All groups share one centre, and each spreads out both ways along 10 directions, with some noise.
Some rows, each with its group after it:
[ -9 -21   3 -51 -13 -15  15   3  12 -29 -11   6   2  -3   9  19   3   7
   6 -14 -36]  (0)
[-33  22   2  -5   2  17   6 -17  23   2  51   0  32 -33 -22 -11 -32 -51
  15  15  10]  (1)
[-11  11  -9 -12  -7  27  -8  16  19   5  27  30  -1 -13   3  10   3  -3
  13  20 -12]  (0)
[ 16   1  31   4 -30  33 -40  26  35   0   2 -13  28  19  30  20  27  17
  38  31  29]  (3)
[  0   7 -29  -2   5   0 -36  11  32  -4  -1  -6 -28  -5 -20  37   8  14
 -47  10  -1]  (3)
[-16 -30  -2 -18 -46  25  -5  18  23  30   2  16 -40 -28  28  -3  22 -34
  24  -8  12]  (1)
[-10 -17  30 -21   0 -34  -9  -4  34 -19  -1 -13   0  -5 -29 -19   3  10
  -9 -26  -1]  (0)
[  4 -30  55  21 -12  -6 -19 -21  27   8  56 -27  26  -7  20 -60 -36 -66
  17  13  45]  (0)
[-16   9  -9  -2  17  41 -37  27  28  14  13  -5  55 -14  -1  22  -6 -12
  33  56  27]  (3)
[ -1  -7 -26   8  13  -5 -24   3  17  11  24  27 -44   8  -2   6  -8  12
 -38  14  -9]  (2)
[ 21  28   6   1 -52   7 -14   2   0  -2 -36 -23   0  -6   2  -1   1 -13
   2 -26  15]  (0)
[ 11  -6  -1 -28 -32  -8  13  -6 -10 -10   0  13 -13   3  27  -7 -14 -25
   3  -8 -19]  (0)
[-14 -20  -4   5   0  -4 -33   1  34  25  10  -4 -24 -14  -9  -2  -9 -13
 -25   0  13]  (1)
[ -6   8  18 -13 -32  -9  -5  -9  37  10  -7   4  -8  -3   5 -19  -2 -21
  21 -18  12]  (2)
[-14 -37   2  -8  20   6  25 -10  19  -6  48   6  13  -1  13  23  -8  -9
   0  18 -22]  (0)
[ -3 -38  76 -36 -62 -15  36 -36   3 -19   3  -6 -12  19  52 -12  41 -13
  59 -37  -3]  (3)
[  2  11  13 -30 -15  -5  52  -9 -27 -49 -17 -32  31  -4   4  17  19 -12
  31 -20  -4]  (2)
[  6 -39  49 -18   5 -24  18   2   6 -28  21   0  31   4  19 -40  -8  -7
  32  -4  -9]  (2)
[-14 -17   6   3 -32 -23   4 -31  54  14  38  12 -68  10  16 -21  17 -42
  19   1  30]  (1)
[  8 -23  25 -17   0   1  19  17  -5 -23  19  -2  46 -12  20 -28 -30 -19
  24   7 -12]  (3)
[ 17   0  17   1 -22 -38  11 -29  27 -17  12  -8 -20  25  14 -24  -4 -23
   7 -11  14]  (1)
[ 22  -5   4   0  -3 -26  25   7 -11 -18 -12   2  -9   6   3 -38  -9  -1
   3 -20  -6]  (1)
[ -1  21  -4 -37 -22   0  32  -8  -4 -47  17  -5  14 -26 -12   5 -16 -31
  -6 -14 -27]  (1)
[  5 -70  35 -21  46 -45 -13  19  27 -31  39   4  26  14  16 -39 -24  -2
  11  34  -7]  (0)
[ 13  -1   6 -10 -17  39  29  46  14 -39  17 -19  25 -33   4  16  17   0
  11  -2  -9]  (2)
[  6   7   5 -13 -30  11  -4  12  17 -14 -45 -45  22 -12 -11  43  19  19
  -9 -35   0]  (1)
[ -1 -28   5 -56 -43  -5  -4  -4  -6 -16 -20   3  -2 -10  40  15 -11 -27
   8 -10 -22]  (0)
[  6  -6 -28 -14  12  -6   1  31  25  -7   6  18  -3  -6  -3  -1 -19   3
 -14   7 -24]  (3)
[  9  -6  17   0 -23   6 -32   0  18 -13   8 -22  -1  -1   3  18  11   3
 -23  -2  11]  (3)
[ 29  -7  18  11 -10 -29 -22  -9  11   8 -47 -33   8  26   6 -10  -8   7
  -1 -21  20]  (2)
[ -2  -7 -34  -6 -40  39   4  13  18  57   3  20  -8 -45  21  -8 -55 -59
 -16 -24 -20]  (2)
[ 19  -2  19 -25 -56  26 -12   9  36 -26  -2 -29  22   6  39  50  19 -13
  21   8   7]  (2)
[ -8 -74  54  -1  18  14  -5  43  35  -8  43 -11  37 -25   9 -25   8   8
  23  17  11]  (2)
[-21  36 -41  -6 -11  -5  -6  26  58  32 -24  38 -46  -2 -21  -9  20   6
  32  -5  15]  (3)
[  9 -34 -19  27  27   0  -6  31  59   8  -2 -28 -17  22   1  47  42  44
 -10  12  19]  (0)
[ -5   0   0  -2  -7  25  17  45  14  12 -25   3   7 -24 -13  -5  33  30
  32 -21   5]  (1)
[ -4 -21  34 -14   4  -2  -7  17  24 -33  15  11 -13  24  -2  34  58  72
   1   4 -14]  (3)
[-21 -40  28  -8 -18  -5  12 -15  39  46  -1  17  -5  11  24 -10   2  -5
  36 -24   1]  (1)
[ 16 -42   5 -39 -33 -20 -50  14 -10  -5 -37 -14  -8  -7  40 -17 -26 -43
  -5   6  10]  (0)
[  3  24 -14  -2 -25 -10 -15   4  31  -8   2  11 -48   6 -13   8  20   8
 -18  -7   4]  (2)
[-36 -16   0   3  -1  21  -1  15  57  26   4 -15 -11 -33 -29  17  30   7
   9 -19  15]  (0)
[ 16  -6  33   5 -24   7  20   5   5   1   8   4  -1  12  24  -6  25  17
  29 -13   0]  (3)
[ 21  14  -7  -7 -52   2 -19  12  48 -13 -33 -36 -23  10   4  42  39  15
 -14 -22  17]  (2)
[-11  -3  15 -13  -8  47 -33  33  24   6   1  -9  48 -29   2  27   1   5
  13  16   2]  (1)
[-10  -2 -39 -14  36  11  -1  49  36   6  13  23  35 -29 -11 -11 -42 -18
  10  33  -8]  (3)
[ 10 -30  12 -21 -57  -9 -33  22  36  -4 -15 -10 -55  -8  15  -8  35  -8
  -2 -20  21]  (1)
[-15 -12  28 -36 -23 -17  -5  -8  76 -23  45  27 -13  19  11  14  18  12
  18   9 -18]  (2)
[  6  36  30  -2 -33  30 -28  41  -8 -17   4   8  15 -27 -18 -34  22   6
  25   4  21]  (3)

New rows, each followed by its group:
[-25   7  19  -4   6   9 -33   1  55  20  28  20  16   5  -7  -3   1   4
  32  29  18]  (2)
[ 11 -31  12 -24 -19 -17  29   8  -7 -53  10 -21 -28  -5   9   6  31  -4
  -9 -19  -9]  (2)
[-35 -19  15   1  -3   3 -19  -4  88  41  15   0  -3   4  -3   7  21  -8
  46   9  38]  (3)
[ 28 -33  50  15 -25   0 -59   9  61  48 -14 -12  55  30  44 -23 -45 -13
  30  11  26]  (2)
[ 14  22  25   3 -31  11 -38   5   4   3  34  31   9  13  26 -56 -15 -38
  38  39  25]  (2)
[ 31 -42  31   6 -18 -17  17  -3  27  36 -48   1   4  69  65  28  25  55
  37 -27 -11]  (1)
[  2 -47  26  -1 -20  23 -29  16  20  21  31   8  20 -18  41 -25 -28 -37
  16  21   9]  (2)
[ 48   7   9 -19 -60  -1  28  23  14 -67 -26 -49  -2   8  20  40  39  10
 -13 -36 -10]  (2)
[-28 -22  49 -36 -12  21 -27  12  40   4  41  18  60 -32  10 -32 -40 -29
  39  16  -6]  (1)
[  8 -60  13  14  20  12 -19  28  -1   4  14 -20  10 -14  20  -1  -1   5
 -16  19  12]  (2)
[ 24  -8  13 -27 -52   9  44  15  -9 -30  -5 -20  22 -23  34 -13 -15 -40
  18 -31 -16]  (2)
[ -3 -24 -11 -25  12 -44  13  15  81  -2   5  16 -17  14  -4 -11 -10   2
  10  -8 -14]  (3)
[-45 -10  -7 -18 -25 -17  -8 -32  33  46 -14   8 -34 -19 -13 -14  -7 -32
  11 -29  12]  (2)
[-11 -32  -9  17  -1  13  43 -12  12  48  18  11   4  -9  32 -17 -31 -47
  27  -7  -1]  (3)
[  5 -70  48   3   9  -2 -42   2  39  17 -10 -48  52  19  33  28   0   9
  17  16  27]  (2)
[  2  23  15   8 -28  24  -3   8 -31 -11   7   3 -26 -27 -16 -14  27  11
 -24 -24  -2]  (3)
[-20 -18  -1  11   8 -21  16  -7  37  27   6  17 -43   2 -10 -15  19   8
   6 -20   5]  (1)
[ 21   9   0   8   0 -28 -27   7  19 -36  30  -5 -26   3 -10 -30  -4 -17
 -24  21  18]  (1)
[-28  -9  16  -3 -11  16   2  -7  40  29  16   1  14 -12   0   2  -3 -18
  29  -8  13]  (1)
[ 12  43 -19   5 -44  23  -5   6  31  22 -65 -42  28  -9 -11  29  -2  -5
   8 -43  19]  (2)
[-21  40 -20 -42 -18  10   7  23  26 -13 -26  40 -22 -10 -32  39  38  55
   4 -22 -39]  (0)
[  0  12 -20 -29 -18 -20  57  -5  12 -32   1  13 -21  -8 -11   9   1   0
 -16 -43 -45]  (2)
[ 24  -4  29   6 -21  -4 -47  32  58 -49  -4 -46 -14  29  -5  56  84  59
  -4  18  37]  (2)
[ -4 -23  10 -11 -34   3 -26 -14  23  29   5   9 -21  -1  29  -6 -13 -33
   3   2  11]  (2)
[-16 -13  20  20  13  30 -52  25  18  25  11  -7  34 -16  -2 -14   2  -9
  28  41  45]  (2)
[ 50  47   8   4 -20   5 -47  75  18 -78  -1 -28  10  -5 -25 -15  47  25
  -6  34  36]  (1)
[-20  17   7  -9 -29  -3 -19 -16  -9   0  -2   0 -37 -14  -9 -22  32 -34
  24   2  40]  (2)
[ -6 -61  46  -7  -1  -6 -15  -2  11  15   6 -16  30  -3  30 -26 -21 -25
  29   6  15]  (2)
[  9  60  -7 -10 -41 -18  42   8  26 -31 -43 -23 -10  -8 -44  -6  30   9
  11 -58   2]  (2)
[ 31  13   4   6  -1 -11 -24  -2 -10 -20  46  41 -14  32  28 -30 -15  -9
   0  52  -8]  (2)
[ -1  25  -6   4 -33  45  -9 -13   2  12  29   8   5  -8  27  33  -9 -28
  -3  18  -6]  (0)
[ -3   7   7   7  14  -5   7   1  21  -3 -12  -2   8  32  -4  34  41  44
  26   6   6]  (3)
[-25 -15  11 -15   2  14  -3  23  55  -6  56  31 -12 -19 -10  -4  11  10
   7  16 -12]  (2)
[ 13  12  41  -8 -17  -5 -22  20  26 -40  25  -2   8  10  -1 -23  39   9
  38  26  31]  (2)
[-18 -21  30  -3   3  28  -2  39  24 -14  20 -23  31 -36  -9  -2  27   4
  31  12  22]  (2)
[ 14 -49  28 -37  17 -63 -17  14   4 -42 -22 -19  16   5  -3 -39 -24   4
 -12 -11  -7]  (0)
[ -7   4  -2 -15 -17   1 -25   8  27 -16  20 -11 -24 -29 -21 -10   7 -25
 -18   5  14]  (1)
[  2  41  -2  28 -16   8 -64  22  46  13   3  14 -33   8 -26 -17  31  17
  -1  24  42]  (2)
[ 15 -35  23 -14  -5 -14  -2  -1  35  -4  38  28   2  18  35 -13 -33  -3
  -4  13 -28]  (2)
[  6  29  35   6  -3  12 -16  31  15 -36  28  -2  24   5 -10 -18  35  11
  41  33  30]  (2)
[ -8 -33  14 -13  -1 -25 -57  15  42  -2  -3 -12 -16 -20 -26 -14 -13  12
 -53 -14   1]  (1)
[  0 -16  -3 -13  -3 -16  -3  -6  10 -13   5  -1 -10   2   7  11 -10  -3
 -17  -2 -15]  (0)
[-16   3   8 -13 -40  51 -40 -12  36  14  28   3  10  -5  27  61   8 -13
   4  28   2]  (0)
[ 11 -26  22 -24 -52   3  -6  13  67 -20  11 -12 -10   4  25  32  17   4
  -6 -13 -11]  (2)
[-15  -6 -15   8  -3  14 -54   0   7   6  17  -3 -50   0  -3  28  47   1
 -14  38  37]  (2)
[-17 -39  44 -13  36 -43 -37  -3  53   9  -7  -8  38  -8 -43 -22 -41  46
 -41 -35 -25]  (1)
[ 47 -48  20  11 -16 -18 -35  26  38 -20   3 -23 -22  29  32  17  11  33
 -45   3   0]  (2)
[ 10 -11 -17 -14  -8  -1  29  27  24 -19  45  44 -50 -25 -10 -32 -13   0
 -34 -15 -42]  (2)
[ 12  11  13  -6 -13  19  -8  45   7 -15  -5  -8  28 -18  -2 -18  12   3
  24   8  10]  (1)
[-20 -29   2  14   8  -9 -55   0  43  44   1  -1 -26   8  -4   2   7   8
 -14  11  29]  (2)
[ 12  44   5 -17 -35   8  28 -15   8   0 -16   8  54   9  20 -14 -40 -36
  45 -11 -11]  (2)
[ 29  -4  24  15 -18  46 -37  56  43   1  12 -18  53 -10  23   8   2   2
  18  28  26]  (2)
[  6   5   9 -16  16   7   2  29   3 -30   3   6  29   1 -10   6  15  31
  19  15 -11]  (3)
[ 11  -5   2 -13 -36  -9   4   1  28 -12   8   0 -41   5  17  -3  25 -15
   8  -4  12]  (1)
[ 13  14   5   0 -81   1 -12 -29  19  25 -30 -17 -38  10  34   2  17 -47
  24 -27  31]  (3)
[ 12   7  -7  21  -6  -2 -48  14  22   1 -10  -5 -38  10 -10  12  33  20
 -23  16  26]  (2)
[  0  -4 -13 -11   3 -10   0   7  30 -20  23  16 -36   7  -5  18  18  13
 -15   6 -14]  (1)
[ 14   3  17  -2 -48  21 -44  15  52  20   0  -5   4   3  24   1  -1 -18
  11   3  26]  (2)
[ 13  -5  -3 -10 -55  -7 -31  -7  41 -20  22 -14 -58  12  27  20  33 -26
 -11  12  23]  (1)
[ 45  22 -13  -9 -62  19  13  30  24 -18  20  22 -12  -8  31  -9 -29 -24
 -17 -13 -35]  (2)
[-11 -41  24  10   5  22  21  -7  12  23  29  -3  23  -3  29   9  -9 -16
  21   7   1]  (3)
[-28   0  33   5  13  11 -38  25  24 -16  22 -15  -5 -13 -34  -4  68  20
  38  37  54]  (2)
[ -8  25  52 -16 -46 -11 -41  24  68 -22  -2   1 -15 -13 -29 -45  43  12
  31 -15  36]  (3)
